Each cloud of rows lies close to a flat space through zero, with a little noise off it, and is much wider in some directions of that space than in others. After each cloud: how many dimensions does that space have?
In the rows, 128 means zero.

[[155 131 136 137 126 133 115 123 146 131 123 141 144 120 141 143 125 135
  124 126]
 [113 137 140 128 126 151 154 117 114 130 143 122 108 120 101 138 126 127
  135 120]
 [152 107 151 139  98 124 120 151 149 133 135 114 125 131 141 104 127 155
  131 126]
 [142 134 116 124 153 123 109 126 157 130 129 131 146 116 124 140 139 120
  132 134]
 [120 110 123 115 128 118 149 145 103 120 120 118 135 155 110 107 110 116
  127 122]
 [ 94 103 135 123 111 108 118 139 113 125 124 127 128 140 118 106 123 129
  111 133]
 [116 131 125 132  94 110 133 130 108 145 122 133 126 147 126 129  97 116
  114 108]
 [126 137 122 119 135 118 142 131 128  99 136 119 100 132 120 145 118 106
  132 154]
 [119 112 133 133 121 117 103 123 145 120 129 111 119 122 120 125 114 127
  125 139]
 [158 136 143 120 142 141 133 145 146 109 121 134 130 123 105 135 129 151
  134 146]
 [126 124 143 114 123 126 124 160 146 113 138 137 139 113 113 131 154 126
  133 137]
 [128 135 130 150 116 172 106 118 107 127  98 140 141 128 131 136 140 138
  122 112]
 [127 119 141 123 131 126 129 115 136 136 126 128 136 125 133 135 121 122
  134 134]
 [129 124 144 129 137 108 143 125 120 107 135 133 117 159 152 116 122 120
  124 158]
 [137 131  97 137 139 146 122 119 136 126 154 127 116  85 117 158 143 123
  116 111]
 [141 108 118 140 127 171 132 142 129 129 141  96 109 124  55 151 137 115
  115 123]
 [118 142 152 116 123 114 137 136 155 125 150 122 121 122 131 137 146 105
  154 146]
 [126 105 124 127 127 144 130 127 114 134 114 120 122 132 112 133 130 131
  116 137]
 [115 142 140 132 108 120 120 129 140 146 133 130 131 134 122 137 133 112
  132 124]
 [107 125 129 122 125 140 133 125 109 136 123 132 140 118 142 116 146 130
  138 112]
 [116 137 147 123 126 109 124 132 125 134 110 144 134 155 136 111 132 140
  125 151]
 [116 106 142 131 134 132 112 137 118 111 107 119 152 152 101  96 113 135
  126 124]
 [136 147 136 128 116 153 150 142 105 119 105 128 118 152 110 125 121 138
  136 128]
 [131 130 123 131 146 125 122 115 123 146 111 137 144 146 129 120 124 140
  117 130]]
 : 14

[[123 142  48 158 160  79 109 137 126 131 111 119 150 103 143 114 181 127
  146 137]
 [163 115 146 127 111  63 101  88  82  69 122 140  99 132 127 146 122 152
  138 130]
 [137 146 133 112 138 119 129 141 126 182 163  94 109 143 115 121 121 134
  149 140]
 [109 166 117 134 126 134 129  82 135  79  78 150 131 116 127 135 145  91
  109 188]
 [107 149 126 111 106 126 138 109 133 115 101 135 116 126 147 121 100 125
  108  86]
 [126 106 140 103 116  82 134 114 110 129 112 118 126 149 170 158 136  94
  168 149]
 [145 175 209  81 135  60 131 140 159 156 138 125  71 106  83 149 126  99
  132 158]
 [151 103 103 113  94 182 148 137 124  77 125 122 102 153 129 148 102 135
   94  89]
 [155 108 158 143  93 159 133  92 146 101 121 114 151 105 184 151 159 132
  139 104]
 [122 140 125 138 109 167 171 134 139 165 117 126 191 106  99 166 142 120
  122 148]
 [124 135  83 139 174  77  70  99 102 141 136 149 101 134  65  96 110 109
  174 183]
 [100 166  90 126 121 115 123 101 209 143 145 162 124  57 152 121 139 127
  126 123]
 [150 138  91 107 161 100  98 120  97 163  97 111 133 194 110 126 130 137
  159 146]
 [111 188  65 112 122 114 113 118 139 139 142 125 129 130 150 119 102 150
  142 146]
 [119 134  85 123  70 143 166 146 161 151 140 128 127 109 152 163 156  89
  152 185]
 [113 121 105 119 124 163 145 134 117 178 130 101 134  91 148 100 133 126
  123 121]
 [125 110 141 142 128 166 115 157 143 101 135 127 134 161 113 125  99 131
  145 102]
 [ 84 105 138 121 137 163 178 128 101 108 104 100  96 139 133 126 132 126
  122 128]
 [121 122  73  92 133 162 134 150  89  65  71  99 119 144 183 144 122 105
  141 121]
 [113  85 162 152 125 129 115 161 120 140 124 145 116 146  96  89 116 187
  136  78]
 [133 106 147 113 137 107 139 143 148 129 124 126 117 103 122 142 153 150
  127 135]
 [114 164  31 110  99  99 131 158 187  91 171 116 146  92 167 140 109 131
   81 150]
 [107 115 154 133 161 207 146 176 192 132 172 161  61 129 129  97 111 148
  103  33]
 [115 127 127 153 143 202 114 103 152 141 127 131 152 142 108  93 105 164
  117  88]]
 : 18

[[124  99 130 127 151 179 148 185 116  96 114  41 136 150 114 151 155 187
  103  99]
 [131 111 148  99 164 141 131 178 104 125 124  84 138 151 126 169 115 154
  118 119]
 [121 107 119 127 139 161 122 127 120 120 122 104 124 125 107 117 143 150
  125 120]
 [138 122  93 145 122 105 122 137 124  92 122 106 149 150 133 118 144 120
   91 134]
 [137 126  36 175 106 116 129 139 157  66 100 101 160 144 135  88 177 126
   62 116]
 [133 106  86 109 149  74  62  74  77 122 147 169 141 131  97 103 102  74
  114 195]
 [123 110 181 137 113  92 100  68  81 145 175 136 110 133  95 125 103 104
  159 169]
 [137 130  62 117 139  96  92 104 125 121 122 179 145 124 125  97 121  81
  105 164]
 [132 113  82 131 138 120  99 108 117 115 124 137 135 130 111 101 134 113
  114 148]
 [136 129  73 129 123 103 103 102 135 120 118 167 139 118 129  93 133  93
  111 151]
 [133 104  77 121 149 120  96 115 105 111 118 133 141 129 106 104 134 113
  105 151]
 [123 121 128 144 127 173 150 158 145 113 113  84 126 130 128 126 157 167
  120  96]
 [127 128 140 122 132 139 138 143 135 134 124 123 125 130 130 140 128 139
  132 117]
 [137 134 108 115 144 112 123 147 125 124 118 134 142 133 142 137 114 118
  112 127]
 [113 115 205 128 131 177 154 152 117 141 144  72 105 131 115 162 131 181
  156  99]
 [145 116  66 113 152  54  67  92  91 113 137 177 157 136 119 106  98  60
   98 193]
 [141 128 111 105 151 102 124 155 120 121 121 131 146 146 150 148 105 119
  109 139]
 [141 120 103  86 166  73  83 123  88 131 139 157 149 140 126 139  82  85
  115 178]
 [140  97 100 106 178 132 115 188  94  91 117  62 158 169 121 155 123 151
   79 130]
 [128 120  92 149 107  98  81  38 113 130 146 178 121 109  95  69 136  78
  139 172]
 [140 103  20 102 171  95  63 103 100 106 113 170 158 129 105  86 125  80
   86 177]
 [121 144 174 120 126 158 167 163 147 150 121 116 113 123 146 158 123 160
  156  94]
 [133 133 111 154 104 100 130 118 137 113 129 127 135 136 138 115 138 111
  111 131]
 [137 114  48 151 129 119 124 160 131  65 103  85 163 157 130 107 159 134
   61 124]]
 : 5

[[147  92  98 139 158 157 109 135 161 112 145 108 102 126 130 140 123 128
  115 122]
 [133 115 128 131 133 117 122 132 169 133 135 128 139 138 161 124 145 125
  109 144]
 [119 141 123 107 110 118 127 142 126 150 119 129 128 129 124 128 137 111
  133 124]
 [133 111  97 140 146 146  96 153 130 114 131 102  94 124 105 138  99 141
  137 110]
 [113 164 128 125 115 142 132 113  56 136 118 132 125 115  95 125 108 156
  174 112]
 [124 140 139 120 119 110 139 123 163 162 133 142 157 144 174 117 167 118
  112 155]
 [137 101 151 149 142 125 136 118 109  73 124 125 122 115 104 131  93 137
  120 115]
 [119 144 110 132 125 115  96 166 148 150 126 115 121 141 141 127 126 146
  140 131]
 [114 182 139 123 106 138 156 116 118 178 136 161 149 138 153 112 166 127
  137 154]
 [139 114 113 107 148 133 133  68 167 173 147 133 184 138 213 112 191 133
  122 156]
 [109 184 110 104 102 132 125 135 117 201 126 140 137 138 143 118 161 130
  156 141]
 [137 118  95 126 141 165 123 135 149 138 145 119  98 125 118 139 137 112
  124 124]
 [117 146 135 106 111 118 137 116 104 150 118 133 145 127 126 124 141 122
  141 125]
 [143 104 143 105 129 116 155 109 200 153 140 145 159 145 183 125 188  77
   77 156]
 [141 112 123 124 138 148 143 112 149 129 142 133 122 126 136 135 145 109
  109 134]
 [125 104 137 109 114  90 114 173 150 109 105 114 109 129  98 145 110  92
  105 109]
 [120 142 166 124 116 116 158  92  73 112 115 144 154 114 112 121 117 137
  142 122]
 [138  89 130 141 142 130 120 146 136  79 126 113 100 120  95 143  97 113
  110 110]
 [114 161 115 115 112 125 113 142 111 162 120 127 127 132 125 124 133 140
  155 125]
 [117 168 125 106 106 141 151 122 122 180 134 152 135 134 138 123 165 106
  135 139]
 [126 132 137 115 124 108 135 100 149 155 129 136 174 140 181 111 162 134
  123 148]
 [134 130 137 135 131 143 151 110 129 128 139 142 133 126 135 124 140 122
  117 139]
 [129 128 100 112 135 152 113 109  85 131 123 113 121 110 107 131 114 151
  167 105]
 [125 136 177 130 118 101 166  87 111 123 123 152 179 131 155 111 143 132
  120 146]]
 : 6

[[139 141 112 126 152 122 120 160 132 102 138 102 127 105 113 144 130  91
  122 127]
 [115 145 130 145 155 145 124 124 160 131 113 112 125 143 116  97 129 131
  145 127]
 [124 130 163 145 158  87 124 160 116  96 146 121 138 120 120 156 136  99
  155 118]
 [116 114 112 128 120 106 139 120  99 103  99 147 102 114 150 151 161 174
  140 134]
 [126 135 144 132 139 129 141 154 115 169 137 141 142 138 118 134  85  96
  153  93]
 [143 131 141 141 136 145 114 109 125  98 134 144 138 151 111 139 160 130
  167 101]
 [125 127 156 136 103 121  97 163 147 163 122 141 187 163 118 108 104  75
  144 157]
 [124 111 150 142 121 113 147 133 126 125  93 145 116 122 138 100 147 116
  125 145]
 [153 136 142 138 117 136 145 161 121 136 135 165 161 103 143 132 106 125
  161 128]
 [149 134 125 124 127 120 155 137 133 157 138  99 127 110 159 118 126 165
  111 145]
 [146 137 143 127 201 115 147 118 128 122  92  94  99 103 135 131 175 142
  118 106]
 [151 180 116 161 148 135 132 172 167  76 108 107 129 115 126 135 150 137
  151 141]
 [121 121 124 144 166 143 120 137 141 100 145 107 108  83 130 125 156 162
  134 145]
 [ 99 107 117 140 141 138 136 148 120 152 125 119  76 142 101 113 121  85
  128 100]
 [115 117 110 124 142 127  89 145 141 125 160 140 139 135 119 147 107  98
  121 132]
 [105 126 138 129 161  84 143 136 136  96 131 126 119 101 144 123 133 121
  156 123]
 [120 148 160 156 128  97 150 141 153  94 166 134 148  97 150 113  66 127
  105 175]
 [129 117 114 130 168 131 111 102 125 128  85 131 107 155 115 122 160 107
  113 115]
 [117 109 145 118  89 140 110 135 152 130 125 139 130 140 122 124 152 121
  122 135]
 [107 125 123 149  96  82 130 132  99  72 150 132 139 116 144 138 129 159
  158 173]
 [119 140  87 110 104 138 132 132 119 109 108 114 126 102 118 118 128 124
  146 138]
 [151 120 102 134 100 132 138 128  93 145 103 136 126 150 138 129 158 144
  154 128]
 [151 157 132 136 112 168 112 139 139 134  95 120 160 126 111 124 134 138
  130 149]
 [155 124  79 144 191 136  99 120 186 114 117 129 125 141 161  94 169 129
  120 157]]
 : 15
